There are 4 ways to turn a row about zero (a turn may also mirror it). The second row of each pair is the first, turned, with some noise. The first 36 pairs use one turn. New pairs use 2 turns, one after the other, and a turn may come again.
Some pairs, each with its turns in order after it:
[-0.81  0.50  0.11 -0.95  2.21 -2.54 -0.88 -2.15]
[ 1.92 -0.20  1.40  0.38 -1.37  2.92  0.85 -1.81]	z681

[-0.43  0.65  0.70  0.30 -0.82  3.19 -1.08 -0.31]
[ 1.42  1.09  1.18 -2.00  0.04 -2.07 -0.20 -0.46]	z952

[ 0.56 -0.89  0.92 -1.99  2.57  0.79 -0.35  3.05]
[ 1.47 -4.34 -1.00 -0.35  0.16 -0.37 -0.02  0.65]	z681

[ 1.04 -0.70 -1.45 -0.70  0.81  2.03 -1.99  1.35]
[ 1.34 -1.92  0.29  0.47  2.02 -1.68  1.21  1.11]	z681

[ 1.44  1.27 -3.21  1.57  1.74  0.09 -2.03  0.75]
[ 0.84 -2.11  1.23 -0.59  3.14  1.92 -1.64  1.19]	z477

[ 1.11  0.51 -0.96 -1.94 -1.11  0.47  0.94  0.70]
[-1.13 -2.18 -0.81  0.68 -0.30  0.17  1.25  0.13]	z477

[-0.08 -2.18 -0.79  1.67  0.75  0.23  0.17 -0.21]
[ 1.75  1.30 -1.10  0.81 -0.27 -0.72  0.12  0.66]	z588

[ 2.10 -1.08  0.67 -0.44 -2.24  1.32  0.99 -2.65]
[-0.42 -1.22  2.01 -2.81  1.30  1.30 -1.74  0.23]	z952

[ 1.86 -0.09 -0.57  0.27  0.18 -1.52  3.03 -0.89]
[-1.46 -2.06  1.06  0.16  0.16  2.52  0.89  1.10]	z952

[-3.26  1.15 -1.20 -0.82 -0.84  0.20 -0.17 -1.60]
[-1.05 -0.42  1.52 -1.97 -0.79 -2.92 -0.58  0.37]	z588

[ 0.21 -1.16  1.84  1.38 -1.11  0.96  0.81 -0.02]
[ 0.97 -1.48  0.82 -1.05  0.28 -1.14 -1.04  1.74]	z952

[-1.12  0.59 -1.03  0.96 -0.24 -1.64 -1.01  2.33]
[ 1.03 -0.09  0.44 -2.12  2.00  0.99 -1.43 -0.15]	z681

[ 0.78  1.09 -0.73 -0.34  0.07 -0.66  0.04  3.84]
[ 0.04 -1.86 -1.08 -3.27  1.70 -0.69 -0.41  0.19]	z681

[ 0.65  0.19  0.29 -1.42 -2.28  0.37  1.58 -1.63]
[-0.85  1.82 -1.88  0.48 -1.49 -1.38  0.69 -1.12]	z681

[-1.03 -0.20 -3.26 -1.64  0.35 -0.07  1.16 -1.83]
[ 0.72 -1.98 -2.15  0.67 -1.47  2.14 -1.24  0.19]	z477

[-0.46  1.07 -2.26  0.49  1.06  1.88  0.18 -0.50]
[ 0.26 -1.82  0.69 -0.83 -0.74  1.68 -1.33  1.27]	z477

[-2.44  1.16  2.51  1.53 -0.83 -0.83  0.95  2.30]
[ 1.42  2.37  1.16 -0.27 -0.81 -1.43  2.70  1.95]	z477

[ 1.04 -0.63  0.52  2.12  1.58 -0.01 -0.17 -0.94]
[ 1.23  0.92 -0.60  1.71 -1.28  0.26  1.78  0.71]	z588

[ 0.06 -1.92 -0.93 -3.35 -0.17  0.95  0.75  1.78]
[-0.72  0.87 -1.93 -1.01  0.89  0.36 -3.53 -1.26]	z588

[-0.96 -3.08 -1.34  3.40  2.08  0.47 -3.90  2.08]
[-1.37  3.59 -2.28  1.62 -0.28 -3.56 -0.90  3.15]	z952

[ 0.11  0.64 -0.05 -2.29 -2.62 -0.01  0.10  1.08]
[ 1.10 -0.86 -1.40 -1.27  1.96  0.53  0.25 -1.79]	z952

[-0.01  0.11 -2.05  2.10  2.28  1.05 -1.22  0.16]
[-0.67  1.23 -1.04  2.49  0.04 -1.72  1.11  1.76]	z588

[-1.84  2.13  0.37 -0.53  1.91  1.45 -0.37  1.08]
[-2.54 -2.03 -1.15  0.43 -0.67 -1.35  0.01  1.05]	z588

[ 0.53  0.03 -1.16 -0.45 -1.09 -3.28  1.69 -0.12]
[-1.55 -2.00 -1.53  0.22 -0.16  2.55  0.54 -0.02]	z952

[-1.07  0.54 -2.58 -0.66 -0.46  1.87 -3.72  3.01]
[ 0.22  3.76 -2.63 -0.68  1.48 -2.82  1.58 -1.49]	z952

[-0.28  3.45  1.13  0.71 -1.12  1.49 -2.14  0.84]
[ 3.28  1.49 -0.70 -2.02 -1.46 -0.65  1.24 -0.71]	z952

[ 0.70 -4.26 -0.26 -0.28 -0.15 -0.87 -1.91 -1.61]
[ 0.28 -0.22 -0.70  4.22  2.08  1.53  0.37 -1.09]	z681

[ 0.76 -1.29 -0.65  2.16 -1.78  1.06  3.52  0.57]
[ 3.62 -0.47 -0.16  1.40  0.41 -1.15 -0.52 -2.40]	z588

[-3.90 -0.02  0.69  0.64 -2.21  0.21 -0.46 -1.08]
[ 0.38  2.20 -2.07 -2.37 -1.79 -0.46 -0.05  1.87]	z477

[-0.87  1.50  2.41  0.05 -2.70 -2.50  1.04  0.04]
[-0.86  2.70 -1.77  1.43  0.07 -1.42  2.29  1.79]	z477

[-4.66  3.32 -0.49  3.09 -1.36  0.60 -1.56  3.60]
[ 2.09  1.66  2.71 -4.19  1.45 -0.75 -4.41  2.54]	z681

[-2.88  1.50  0.68 -0.33  2.04 -3.85  0.85 -3.06]
[ 3.00  2.47 -2.03  3.39 -1.02 -0.34 -1.90  2.07]	z477

[ 2.16 -1.13 -2.06  0.91 -2.74 -3.05  2.05 -0.10]
[-2.76  2.32 -2.65 -1.11  2.16  1.62  1.18 -1.60]	z681

[ 2.13 -1.46  1.06  1.57 -0.31  0.84  1.81 -0.66]
[ 2.56  0.21 -0.17  1.81 -1.28  1.05  0.07 -1.55]	z588

[ 0.10 -1.62 -1.39  0.50 -1.61  0.15  2.96 -1.72]
[-1.13  0.89 -1.66  0.33 -1.95  3.09  0.65 -0.86]	z477

[-0.92 -0.75  3.82 -0.80  0.23  0.98  3.78  2.42]
[ 1.46 -4.00 -2.78 -0.74 -1.68  1.40 -1.65 -1.95]	z588

New pairs, each followed by its turns in order:
[ 2.10  1.20 -0.19  0.00  2.53  0.07  1.63  0.60]
[-2.16 -0.80  1.37  1.81 -0.36  0.31 -2.01  0.91]	z477 z681

[-1.19 -2.15 -0.53  0.26 -1.41  2.15 -0.95  1.46]
[ 2.63 -0.33 -0.79  1.94  1.60 -0.46 -0.33  0.05]	z952 z477

[ 0.91 -0.55  0.13  1.80  1.33  0.10  1.99 -0.09]
[ 0.54 -1.67  1.44  1.45 -1.74  0.30  0.15  0.44]	z477 z588

[ 0.51  1.00  0.65  0.56 -0.94 -0.72  1.37  2.90]
[-1.53 -0.79 -1.95 -0.32  0.92  0.61  1.93  1.53]	z952 z681

[ 2.05  2.70 -1.21 -0.64 -1.16 -0.26  0.21  0.74]
[ 0.52 -0.36 -0.73 -0.52 -3.34 -1.13  1.33  1.14]	z588 z588

[-1.17  2.38  1.65 -0.80 -2.01 -0.45  0.25 -0.43]
[-2.53 -0.97 -1.68  0.17  0.12  0.50 -0.93 -2.20]	z952 z477

[-0.63 -0.92 -1.09  0.39  0.74 -1.51 -0.96 -0.28]
[-0.45  0.13 -1.11 -0.84 -1.23 -1.39  0.61 -0.57]	z952 z952

[ 1.93 -0.51 -2.20 -2.36 -1.09 -0.36 -0.01  1.88]
[-3.19 -1.05  1.67  1.50  0.97 -0.97 -0.72  0.85]	z477 z952

[ 2.10  0.61  0.01 -0.60 -0.81 -0.88  1.62  2.47]
[-2.45 -0.10 -0.24  1.30  0.69 -0.11 -0.15 -2.59]	z681 z952

[-2.54 -0.51 -0.60 -0.29 -2.97  1.09 -0.60 -1.27]
[ 2.37  0.70 -1.63  0.96  0.37  1.69 -2.27  0.03]	z588 z952

[-3.71 -0.88 -0.27  0.76  0.57  2.42 -0.60 -1.82]
[-0.18 -0.30 -1.22 -1.34  2.77  0.25 -2.31 -2.87]	z588 z681

[ 0.26  3.19  0.00 -1.01  2.62  3.10 -0.30  0.89]
[ 2.04 -0.41 -0.96 -2.62  1.38  3.34 -0.89 -2.05]	z681 z588

[ 0.04  0.23  0.58  1.89  0.71  0.51 -1.00  1.45]
[-0.20 -0.55  0.41  0.82  1.35  0.43  1.86  0.84]	z952 z477

[ 1.43  3.08  1.32 -2.98  1.49 -0.21  2.05  0.90]
[-3.15  0.96  2.83  0.79 -1.68  1.54 -1.30 -1.61]	z952 z477

[-0.08 -1.59 -0.94  2.03  0.15  1.17  0.79 -2.78]
[-1.02  0.41  0.96 -2.46 -0.74 -0.57 -1.81  2.17]	z681 z681

[-1.76  2.36 -0.26  1.35 -2.20 -0.58  2.89 -0.63]
[-0.95  0.26 -2.92 -0.16 -1.84  0.88  1.61 -3.13]	z952 z477

[-1.22 -2.47 -1.99  1.32 -1.29 -1.17  0.31  0.44]
[-1.73  0.91  0.25  1.66 -0.91 -0.95 -1.38 -2.30]	z477 z588

[ 1.13 -1.38 -3.26  1.65  0.71 -2.22 -3.45 -1.70]
[-0.18 -1.65 -1.72  2.67 -4.55  0.14  1.59 -0.64]	z681 z588

[-2.54  2.79  0.35  1.75  4.23 -1.91  0.40 -2.82]
[-0.49 -1.36  1.43  4.04  3.19  3.24  1.36  2.37]	z477 z588

[ 1.72 -0.03  3.87  1.67 -1.41 -0.27 -2.81  0.27]
[-1.73 -3.18  0.49 -0.59  3.61 -1.32  0.75 -0.37]	z952 z477

[ 2.89 -0.77 -0.14 -2.92  1.90  2.50  1.99  0.29]
[-1.34  1.91 -3.83 -0.52  1.65  2.42  0.47  1.60]	z681 z681

[-0.34 -0.46 -0.91 -0.16  1.70  1.56 -0.17  2.67]
[-1.52 -1.45 -1.71  2.17 -0.88 -0.17  0.02 -0.91]	z477 z681

[ 2.41 -1.13 -0.41  0.06 -2.27  2.95  1.54  0.78]
[ 0.32 -0.15 -2.01 -2.07  1.95 -2.49  1.98  0.18]	z681 z588

[ 2.26  3.92  0.66  0.82  0.41  1.03 -1.08  2.11]
[ 0.56 -2.01 -0.60  2.43  0.47  1.57 -3.33 -1.78]	z681 z952

[ 2.26 -2.38  0.70  3.48 -0.89 -2.61  1.81  0.72]
[-0.11  1.56 -0.34  3.84 -1.08  0.89  1.04 -3.78]	z588 z588

[-1.26 -2.56  0.83  1.38 -0.65  0.84 -0.36  0.00]
[-2.25 -0.05  1.84 -0.91 -0.81  0.02 -0.36 -1.57]	z477 z588

[-1.61 -3.24 -0.30 -1.08 -1.91 -1.08 -2.54 -3.00]
[ 0.56 -3.71 -2.95  0.15  1.57  1.56 -2.38  1.82]	z477 z477

[ 3.50  0.76  1.42  0.76  0.40 -1.16 -4.56  0.84]
[ 2.23  3.19 -0.17 -2.13  0.89  0.62  4.01 -0.78]	z952 z952

[ 1.05 -2.23 -0.23  1.23  0.80 -2.59  0.09 -0.23]
[ 0.31 -0.40  1.50 -1.83 -2.30  0.86 -1.73 -0.22]	z681 z477

[-0.75  1.19  0.13 -0.67 -4.42  0.57  0.75  1.24]
[-3.35  1.12  1.25 -1.68  1.83 -0.46  1.97  0.38]	z681 z588

[ 0.20  1.24 -1.15  1.54 -0.03 -0.70  0.90  0.72]
[ 1.09 -0.09  1.21  0.47  0.72 -1.00  1.04  0.97]	z477 z952

[ 1.99 -0.50 -2.24  0.54 -4.05 -0.53 -3.21 -0.74]
[-0.60  1.13  2.33  2.45 -4.40  2.20  0.80 -0.44]	z681 z952

[-1.90 -0.07 -3.30 -0.51 -2.97 -0.47  1.00  2.57]
[ 1.23 -4.70  0.87  2.21  1.54 -0.05 -0.82  0.94]	z681 z477

[-0.23  0.64  0.16  0.50 -0.51  3.63  1.88 -0.22]
[ 0.06  0.21 -1.28 -3.00  1.35  0.53 -2.14 -0.73]	z681 z681

[-3.62 -0.52 -0.75 -2.19  0.32  1.88 -0.15 -0.53]
[ 0.60  2.66 -2.13  1.80  0.49  0.10 -2.28  0.27]	z952 z477

[ 3.12 -1.24  0.22 -1.43 -1.94 -0.03 -0.74 -1.49]
[-0.35 -0.06  2.48  0.70 -2.13 -2.78 -0.26 -0.12]	z588 z681

[-0.77  0.70 -2.59  0.43  1.14 -2.15  0.69  1.20]
[-1.87 -0.50  0.39  2.34 -0.99  1.35  1.43 -1.08]	z588 z952

[-2.57  1.68  1.60 -0.53  0.81  2.95  1.52  0.89]
[-3.56 -0.16 -1.02  0.88 -0.82  1.96  0.14 -2.39]	z952 z681

[ 0.84 -3.31  3.53 -2.37  1.51  1.96 -0.95 -2.93]
[ 1.62  3.75  2.24  1.95 -0.08  1.49 -0.51 -4.29]	z477 z681

[-0.29 -2.45 -1.24 -0.85 -0.72  2.55 -0.71 -3.89]
[ 3.13 -0.56  1.63  1.25 -2.16  0.62 -2.37 -2.44]	z952 z681

[-2.88  1.83  0.13 -2.67  0.81  0.97 -0.81  1.19]
[ 0.84  1.97  2.28 -0.06 -1.30 -0.02  3.07 -1.39]	z952 z588

